There are 9 hidden switches. A switch that is on adds its own fixed numbers to the row, and there is some noise. The rows also spread widely along 11 directions, which tell nothing about the answers.
Some rows, each with its switches (1 for on, 0 for off) after it:
[  1  30  -2   6 -19  34  21  12  14 -20  -3  11  20 -11 -14  -7 -18 -22
 -11 -11  22  24  23  11  28 -14 -13   0  22]
0 0 1 1 1 0 0 1 1
[  7 -33 -15  19  31  12  47  12  -1 -41  -2   8 -12  -4  10 -12 -39 -23
  -7  -6  21  34  19  39  -3  41 -17  12 -23]
1 0 1 0 0 0 1 1 0
[ 16   2   5  21 -10  42  31  -8 -10 -47 -15   4  21 -19  -6 -12  -6  -7
 -18 -11   6   8   1  27  24  17   2  27  23]
0 1 0 0 1 0 1 1 0
[  6  11   9  49   1  24   4  -5   1 -36  -3  -2  10   1  -6   9   9   8
   9   4 -15   8  22  14 -13 -13   9  47  48]
0 0 0 1 1 0 1 1 0
[ 42  -7 -21  19  53  15   7   7  -1  -4   5   3  26 -13  -1  17 -11  18
  21   6  20   8 -15  -8 -33  25  -9  38   6]
0 0 1 0 1 0 1 1 0
[  7  17 -19 -11   2  -5  26  26  42  45  -2  -6   6   2 -12  14  14  14
  17   3   8  18  -3  17   4 -16   6   4   3]
0 0 1 1 1 0 0 1 0
[  9  -5  15  21   9   8  41  22 -10 -35  -3 -12  13   3  -7  14   3  25
  30  32  -6  -2  18  55   2  10  22  47  13]
1 1 1 1 1 0 0 1 1
[ 16  36 -12  22  45  37   4  33   3  20  25   2  19 -21 -46   4 -31   6
  41  -3  30  48  -6 -31 -39  22 -39  34  14]
0 1 1 1 1 1 0 0 0
[  1  36 -22  40   8  15   2  27  44  20  -1 -40  28  19 -21  11  -9  -4
  18 -17 -10   3  43  19 -69 -10 -19  40  12]
0 1 1 1 1 0 1 1 0
[ -5  29  -1  33  -3  25  29  -9  15  -7 -16 -44  42  -7 -60  -9 -15  -9
   2 -15   5 -17  23   9 -33  -2 -24  30  49]
1 1 1 1 1 0 1 1 1
[  1  27 -21  12  19  18 -10  33  34  39  12 -12  41  11 -36  12 -14  21
  37  -4  16  14  20 -19 -40  -3 -14  32  18]
0 1 1 0 0 1 1 1 1
[  1  17 -19  31  11 -15   1  -3  44  21   1 -24  -4  15 -10  24  -9 -16
  -1 -24 -12   4  28   6 -53 -42 -20  17  24]
0 0 1 0 0 0 1 1 1
[  7   9 -26  35  46  42  28  15  56  28  10  21  15  -8 -46   7  -8  -9
  27  -9  32  51  -2 -23 -27  13  -5  46  38]
1 0 1 1 1 0 1 1 1
[ 37  11 -17  34  39  30  18 -13  20   9  10   9  18 -17 -33  30  -2 -17
  22  -4  18  -5 -14 -23 -38 -22  -7  46  51]
0 1 1 1 1 1 0 0 0
[  7  23   6  -2  -5  20  44   0   9  18  -4 -22  -2 -28 -59  -6  -5  12
   9 -19   6  38 -30   3  14   6 -26  14  24]
0 1 1 1 1 1 0 0 0
[ -7   4  -8  19  27  -6   5   0  15  -7  17  -8   7  14 -33   2 -19  15
  16  -8  -2  28  23 -10 -19   4 -32  19  19]
0 1 1 1 1 1 1 0 1
[ 12   6  -3   7 -23  44  10 -19   6 -18 -21 -12  48 -11 -26  -7  -8  10
  -7  -6   4 -17  -1   3  11   2   9  28  31]
0 0 1 0 0 1 0 1 1
[ -2 -28  -9  32  21   8  20  -8   2 -43  -2   1  25  18   1  -9 -33 -32
   4  11   9 -28  48  22 -30   7   0  22  13]
0 1 1 0 0 0 0 1 1
[  6  50  -4   3   3   4 -17  13  14  10  28   9   0  -6 -20  19 -11  -3
  -1 -13   8  42  10 -24   9 -35 -28  -4  27]
0 1 1 1 1 0 0 0 0
[ 11   6 -16  21  33 -21  32  18   8  -9  16  11 -10   2  -2  25 -20 -30
  22   4  22  11  29  23 -16 -36 -30   6  22]
0 1 1 1 1 1 1 0 1
[ 37  -2 -41  20  38  14  27  22  26  -9   9  15   4  -7  21  34 -28 -23
   5  -5  22  19  15  31 -25   3 -12  36  -9]
1 1 1 1 0 0 1 0 1
[  2  25  17  23   7   8  12   3 -10 -19   8  -2 -31 -17 -19   9  -3  11
 -10 -21  -5  57 -13   1  17  -3 -25  10  26]
1 0 0 0 1 0 1 0 0
[ -1  -8 -11  28 -20  18  25 -14  21 -28 -13   3  22  11  -8   3  -4 -29
  -5  -3   5 -18  37  22   1 -34  10  21  47]
0 0 1 1 0 1 1 1 0
[  4  21   1  18  19 -16  10 -14   3  12   9 -11   0  -8 -45  13  -1  -7
   3 -13   4   6  -3 -18 -15 -33 -32  -1  48]
0 1 1 0 1 0 1 0 0

New rows, each followed by its switches (1 for on, 0 for off):
[ 26  -6 -18  22   3  24  39  16  18  -5 -15 -20  26  -5   3  19   0  -2
  21  14  -2 -22  10  50 -31   4  23  53   7]
0 1 1 1 0 0 0 1 0
[ 30  13 -21  13  14   7  15  10  -3  -7  -2 -24   1 -16   8  15 -27  -5
  -1 -11  -1   9   1  26 -33   8 -24  22 -14]
0 0 1 1 0 0 0 0 0
[ -8  15   7  39   2  -9  35   1   6  -5 -14 -21 -14  -1 -18   6   4 -30
   5 -12  -2  -7  21  26 -26 -38 -16   4  42]
0 0 0 0 1 0 1 1 0
[ 13  18   0  24  19  22  21  30  25  -2   7 -11 -17  -3   1   4 -15  23
   9 -19 -13  59   0  29 -17  30 -11  35 -22]
0 1 0 0 1 0 0 1 1
[ 33   6 -21  25  17  56  32 -15  28  -5 -19 -13  30 -28 -30  -5 -11  -6
 -20 -33  16  16 -23  -2 -17  35 -11  41  19]
1 0 1 0 1 0 1 1 0
[ 14  28  -9  33  20   6  31  40  10  -9  12 -11 -15  -1   6  26 -19 -26
  15  -2   5  20  28  46 -33 -15 -21  24  -4]
1 1 1 1 1 0 0 0 0
[ 17  -2  -7  20  36  40  -5  22  -7 -14  15  16  49   3 -15   4 -12  15
  42  24  23  -2   9 -13 -16  25  10  46  11]
0 1 1 0 1 1 0 0 0
[  9  31 -14  10  18  21  19   9  25  16   0 -11   6 -16 -36   4 -21  -2
  -1 -31  22  41 -10  -9  -7   4 -37  10  13]
1 0 1 0 1 1 1 0 1
[-17  -3  -2  20  -7 -12  25   1  50  19  14  16 -35  19 -24  24  23  -7
   8  -4 -17  42  14  13  16 -51  15  19  48]
0 1 1 1 0 0 1 0 0
[ 23   5 -20  29  28  19  23 -11 -10 -24 -10 -30  45 -13 -33   0 -25  -2
   5  -2  16 -24   9   5 -44  28 -24  34  23]
1 1 1 1 1 0 1 1 0
[ 19  18 -15   7  24   5   0   2  -9  -7  -1 -15  18 -15 -11  -7 -27  10
   0 -21  18  20  -2 -15 -16  22 -44   1  -4]
0 0 0 0 1 1 1 1 0
[ 35  10 -26  32  50   6  26  11  24  -1  20  13 -13 -15  -3  32 -22 -18
  11 -12  12  38   1   7 -37 -11 -29  33  15]
0 1 1 1 1 0 1 0 1
[  0 -15  15  38  20  -7  45  23   9 -18   5 -16 -28  16  -8  19   5  14
  39  18 -28  24  17  57 -27   0  10  54   6]
0 1 1 1 1 1 0 0 0
[  5 -44  -7  22  31  14  17 -19  13 -23   6  20  -2   7 -16  -5 -10  10
  10   3   4  34   0 -11   2  22   6  33  21]
0 0 1 0 0 1 1 1 0
[ 11  37   3  28  -4  17  -5  -9   0  10  -8 -39  41  -9 -50  13   5  19
  24  -1  -4 -24   4 -18 -38 -24 -11  34  56]
0 0 1 1 1 1 0 1 0
[ 29 -13 -23  11  30  33  -3  -4 -12 -27   0   5  40  -8   0   1 -29  10
   1  -2  23   1  -1  -9 -12  38 -11  34  -3]
1 0 1 0 0 1 1 0 0
[-14  -3 -17  25   0  15  13 -12  70  21  -3 -11  -2  25 -31   3   1   9
   3 -16 -15  27  24   5 -20  -9   8  32  23]
1 0 1 1 0 1 0 1 1
[  9  32 -17  24  16   2 -32   1   3  -3  14   3  47  13 -10  25   6   4
  16  14  15 -38  30 -26 -19 -38  -2  19  52]
1 1 0 1 1 0 1 0 0
[ -7   2 -23  24  36  -4  15 -31  34  18   6  -7   5   5 -46  -5 -19 -32
  -4 -16  17  -2  11 -31 -39  -7 -30  -4  33]
1 0 1 1 1 0 0 0 0
[ -2  34  -7  16  -6  10   4   3  26  -2   8   5  13   6 -14   8 -17 -41
 -13 -20  14  -1  32   2   0 -44 -21  -8  26]
0 1 1 0 1 0 0 0 1
[ 16   8 -16  34  12  29 -10   8  12 -40  15   5   6   7  13  12 -33  -9
 -12 -18 -12  38  33  13 -22   9 -17  41   1]
0 1 1 1 0 0 1 0 0
[ -5  23  -5   9  16 -23 -15   3  -3  14  13 -18  14   7 -28  15  10  40
  29  11   0   0   6 -21  -8 -18 -16   9  35]
1 0 0 1 1 1 1 0 0
[ -5 -12 -22   8   5   3  24   5  40  -3   2  17  11  27   7   2  -2 -25
   2   6  16  -5  37  23  14 -13  10   1   2]
1 0 1 1 1 1 0 0 0
[ -5  29 -21  26  -7  -1  21  13  48  -2   4  -8   7  20   1  12 -16 -49
 -14 -24   3  -2  58  37 -19 -45 -23   2  15]
0 1 1 1 1 0 1 0 1
[  6  34  13   9 -27  38 -11   7  -2  10 -13 -32  30 -12 -30  10  12  40
  11  -4 -17   4 -15   5  -4  -3  12  44  25]
0 0 1 0 0 0 0 0 0
[-10  14 -13  41 -11  37   2 -19  39 -29  -8  -4  28  14 -17 -10 -15 -28
 -24 -28  -8   4  44   4 -15 -11  -6  28  35]
0 0 1 1 1 0 1 0 1
[ -5   4 -11  -5  26 -16   7  17  12  29  18   6   9   6 -34  12  -9  14
  36  10  23  15   2 -17   2 -17 -18   6  28]
0 1 1 0 0 1 1 0 1
[ 22 -23 -18  14  17 -14   0 -17   8 -21   3   7   0  11  23  22   4   4
  -9   0 -12 -12   4  14  -4 -14   9  19   9]
0 1 0 0 0 0 1 0 0
[-18   1   9  23   4  -9  25  41  25  27   4 -19 -21  25 -12  16  11  16
  47  12 -18  25  19  40 -23 -15  13  34   2]
0 0 1 0 0 1 0 0 0
[ 12  19 -11  21  16  -6  26  28   5 -20  11   7   3   6  14  19 -19 -31
   7  12  20   1  42  38 -10 -23 -12   4   5]
1 1 1 1 1 0 0 1 0
[ 22   3 -28  14  -8   6  -7 -10  32 -22  -6 -17  13  15  30  17 -21  -3
 -34 -32 -21   1  28  30 -16 -10 -16  20 -16]
0 0 1 0 0 1 1 0 1
[ 34   8 -13  11  19 -23  27  13   2  16   5 -26 -10 -11  -5  41   0  20
  32  11  -7   0  -8  26 -37 -26 -12  27  12]
0 1 1 1 0 1 0 1 0
[ 14  17 -13  14  10 -17 -20 -24   8 -18   6 -17   4   8   3   9 -17  -6
 -31 -29 -12   5  18  -9 -19 -17 -39  -9   9]
0 0 1 0 1 0 1 0 0
[ 19   7  -7   8  48 -25  43  29  -7  30   1 -21 -10 -16 -26  24   0  19
  37  12  21  21 -22  18 -27   7 -24  14  11]
1 0 1 0 1 0 1 1 0
[  1  11   4  52   9  19  38  11  39   3  -5 -20  -8   4 -28  19  15  10
  32 -10 -21  24  14  29 -38 -21   6  64  46]
0 1 0 1 1 1 1 1 1
[  3  28   9  39 -23  22   9  22  18 -29  -5 -17  -7  12  16  17   5  -1
  -5 -25 -30  21  34  51  -9 -25  -3  38   5]
0 1 0 0 1 1 1 0 0
[ -8  33  -6   5 -14  18  20  16  27  24 -13 -15  37  -1 -38   0   8  -1
  11  -8  18  -4  14   5   5 -21  -4   7  38]
0 0 1 0 1 0 1 1 1
[ -8  -3 -24  42   1  -9  24 -24  43   5 -15 -32   2  18 -17   6  -4 -24
  -1 -19 -10 -25  37  16 -52 -29 -13  19  34]
1 0 0 1 0 1 1 1 0
[ -3  13 -20   3 -15  10  33  -5  33   6  -9   2  12  -2 -18   1   3 -33
 -18 -15  21  -1  14  17  24 -25  -7  -8  29]
1 0 1 1 1 0 1 0 0
[ 14  15  -8  46  17  13  31  18  18 -21   0   4 -26  -6  15  15 -17 -43
  -3 -28   9  36  24  32 -26 -24 -26  18  11]
0 0 0 0 1 1 1 1 0
[ 15   6 -18  -7  17 -21   7  20  41  32   8   9   5  13   5  34  20  27
  27  19   3  12   3  11   2 -28  18  15  11]
0 0 1 1 1 0 0 1 1
[ 40  17 -14  16  21  22  29  17  -8 -11  -8 -19   5 -36   3  16 -34  -5
   1 -15  12  18 -14  27 -34  15 -30  28 -10]
0 0 1 0 0 0 0 1 1
[ 25 -23 -46  -6  38  14 -18  -4  32  16  15  37  35  10   7  14 -12   1
   6   0  32   6  -1 -35  -1   7   4  15   2]
0 0 1 0 0 1 1 0 0
[ 44 -13 -24   8  31  18  24  22 -21 -37  13  30  13 -21  23  22 -24 -12
  12  17  29  15   1  25   5  13  -4  32   0]
0 1 1 1 0 0 1 0 0
[ -7 -25 -21   2  -6 -32  37   6  45   0 -11  -2 -16  32  32  16   9 -11
  -8  -3  -3 -11  37  57  10 -32  11  -5  -7]
1 0 0 0 0 1 1 1 1
[ 18  18 -17 -15  -3  -1  15  -6  29  45   3   7 -12 -19 -21  23  22  18
   2 -10   6  29 -41 -15  23 -28   4   3  26]
0 0 0 1 0 0 0 0 0
[ 22  -2   1  26   9   7  26   5  10 -34   7  27  -9   0  22  26  -2 -39
  -7   3   8   5  24  33   7 -40  10  14  24]
0 1 1 0 1 0 0 1 0
[ 30  15 -18  25  -7  57  34  26  27 -27  -4  22  -5 -25  18  19 -25 -30
 -12 -29  13  60   9  39  11  -3  -9  47   1]
0 0 1 1 0 1 1 0 1
[-16   8  -7  34  33   1  16  22  17  -9  17  -8 -13  15 -21  -8 -39 -11
  18  -6  11  46  43   8 -39  14 -37   9  -3]
1 0 1 1 1 1 0 1 0
[  1  11  -7  10  19  45 -18  25  16   4   6   4  41  10 -16  -9  -6  30
  22   6   5  24   4 -14  -9  40  12  42  -5]
0 0 1 0 1 0 0 0 0
[ 8 15 -1 12  6 19 35 46  0  8 -9 -3 28 -8 -9 13  8 -2 34 20 25 -1  9 36
  1 -5 10 25 17]
0 0 1 0 1 0 1 1 0
[  4 -12 -18  -8   8 -43  24 -22  -1  -3   1 -17  -5  10  -2   2 -21 -29
 -18  -7   6 -34  16  15  -9 -26 -27 -31   2]
0 1 1 0 0 0 0 0 0
[  1  39 -16 -10  23  -7   6  14  25  41  14  -4 -14 -16 -32   4 -10  21
  -4 -33  20  61 -26 -26  14   5 -43 -18   3]
1 0 0 0 1 0 1 0 1
[ -8  12 -24  -1  -9  14  18  17  45  14  -1   7   7   7  -7  -1  -9  -1
  -2 -16  19  34  22  10  19  -8 -10   2   8]
1 0 0 1 0 1 1 1 1
[  9  29 -23  17  -7   4 -19   9  26 -20   5   1  36  18  16  15 -22 -17
  -9  -9   8 -10  58   7 -12 -35 -21   4  16]
0 0 1 1 1 1 1 1 1
[-10   1   5  29   4 -18   9  -5  -9 -23  -4 -37   1  14 -12   7 -22   1
   7 -10 -19 -11  33  23 -35 -17 -28  17  18]
0 0 1 0 0 1 1 0 1
[ 21  15 -14   9  35  19  -3  31  -3  -6  14  10  12 -16   0  12 -35  12
  12   2  27  40   1  -4 -13  23 -21  20 -11]
1 0 1 0 0 0 0 1 1
[  6  -9 -21  -9 -10   7  19 -15  -4  -6 -18 -19  44  -2 -17 -13  -6   1
   1  12  11 -43   6  13   6   8   8   6   9]
0 0 1 1 0 0 0 0 0
[  3 -23  -3  29  28  -9  23 -33  -9 -46   0   0  -6   1 -15 -12 -28 -25
 -15 -15   8   4  24  -3 -15   0 -35  -5  26]
0 0 1 0 1 1 1 1 0
[ 13  -2 -12  17  17  48  25   8  18 -23   4  27  25  -2  -5  -5 -16 -32
  -6  -1  29   8  13  13  12  18   8  23   9]
1 1 1 0 1 0 0 0 0
[ 30  14 -23   5   6  22  20  10  11   7 -11 -12   4 -17  13  13 -10  -2
 -13 -17   8   9 -17  24  -9  12  -7  18 -20]
1 0 0 0 0 0 0 0 0
[ 13 -17 -15  13  -3  22  14 -21  -6 -33 -16  -8  32  -5  -1  -6  -4  10
 -12   0   2 -20   2  17   5  21  11  30  16]
1 0 0 1 0 0 1 0 0
[  6  -2  -6  58   1  46  17   0  27 -34  -6  -2  41  16 -12  10   2 -21
  12   4  -6 -18  47  24 -36  -9  23  65  49]
0 1 1 1 1 0 1 1 0
[ 19   1 -24  42  20  32  24  -6  31  -9  -1 -13  13  -2  -9  13 -30 -24
   6 -20  -4   4  21  16 -56   0 -16  50  11]
0 1 1 1 0 1 0 0 1
[  6  -6 -14  21  43 -17 -12 -12   9 -13  35  23 -16   9 -20  21 -28  10
  15  -6   1  49  15 -34 -16 -16 -34  19  32]
0 1 1 1 0 1 1 0 1
[-26  -9 -14  23  34   1 -25 -11  18   3  22  11   4  24 -25 -19 -21   7
  17   2   4  27  24 -44 -24  13 -13   9  18]
0 0 0 1 0 0 0 0 0
[-14 -18   0  20  21  -4  15 -19  17 -15  -2  -6   2  18 -18 -16 -12  13
   2  -4   0   8  20  -1  -9  15  -7   6   9]
1 0 0 0 1 1 0 1 1
[  3 -16 -14  36  29  26  31  -8  10 -40   0   1  10   2 -15 -18 -26 -12
  -5  -8  11  20  23  11 -18  41 -15  29   9]
1 1 0 1 1 0 1 1 0
[-26  16   4   9 -12 -43  -8   5   8  -5   6 -29  -9  31  -8  -6  -3  32
   5  -6 -24  16  40  12   1 -19 -28 -13   7]
0 0 0 1 1 1 1 1 0
[ 22  16  -7  50   3  35  12 -13  -9 -55  -6 -26  19 -16 -11  13 -35 -19
 -14 -22  -9  -3  25  27 -41   1 -25  52  28]
1 1 1 1 0 0 1 0 1
[ 10   4  12  33  18  21  49   4 -18 -30   4   3 -19 -31 -31   3 -25 -12
  22  -1  14  36  -3  14  -7  -2 -24  29  35]
0 1 0 1 0 1 0 1 1
[ 22  -4 -24  17  29 -21  11 -15   9  -5   3   6 -10 -10  10  24 -11 -18
  -7 -11  12   0   1  -2 -19 -31 -22   0  23]
0 0 0 0 0 0 1 1 1
[  0   4 -18  11  42 -31   8   0  33  32  13  -5  -1  14 -24  13  -5  -4
  21   1  14   2  12 -18 -37 -24 -18  -6  19]
0 0 1 0 1 0 0 1 1
[  8   9 -12   3  -8  15   0 -21  15 -16   1 -11  31  -3 -28   7  -6  22
 -14 -10  -6   0   3  -5  15  -2  -5  25  33]
1 1 1 1 0 0 1 0 1
[ -5   4  16  47  22  -9  -5   1 -13 -25   6 -20 -10  13  -4  12   7  25
  23   6 -29  11  15  11 -35  -7  -1  40  29]
0 0 0 0 1 0 1 0 0
[  2  20 -19  -3   4 -23  -2  22  30  33   3 -23   8  15  -6  23  -5  28
  15  -9  -4  15  14  12 -20 -24 -17   8  -1]
0 0 1 0 0 1 1 1 1
[ 15  -6   1  42  15  21  44 -19  -4 -37 -12 -14   4 -15 -19   0 -21 -31
   3  -8   5  -7  15  22 -32  -4 -16  31  33]
0 0 1 1 1 1 0 1 0
[ 17 -21 -13  48  57  21   3  -3  30 -21  20  29  -9  12   1  11  -7  -1
  12  -4  -1  45  10 -15 -34  19   3  50  19]
0 1 0 0 1 0 1 1 0
[ -3 -12 -20  22  48  -8  -4 -27  23  -6  13  -5   8  15 -29  -9 -26   6
   6  -8  -2  14  14 -32 -38  20 -23  12  14]
0 0 1 1 1 0 0 0 1
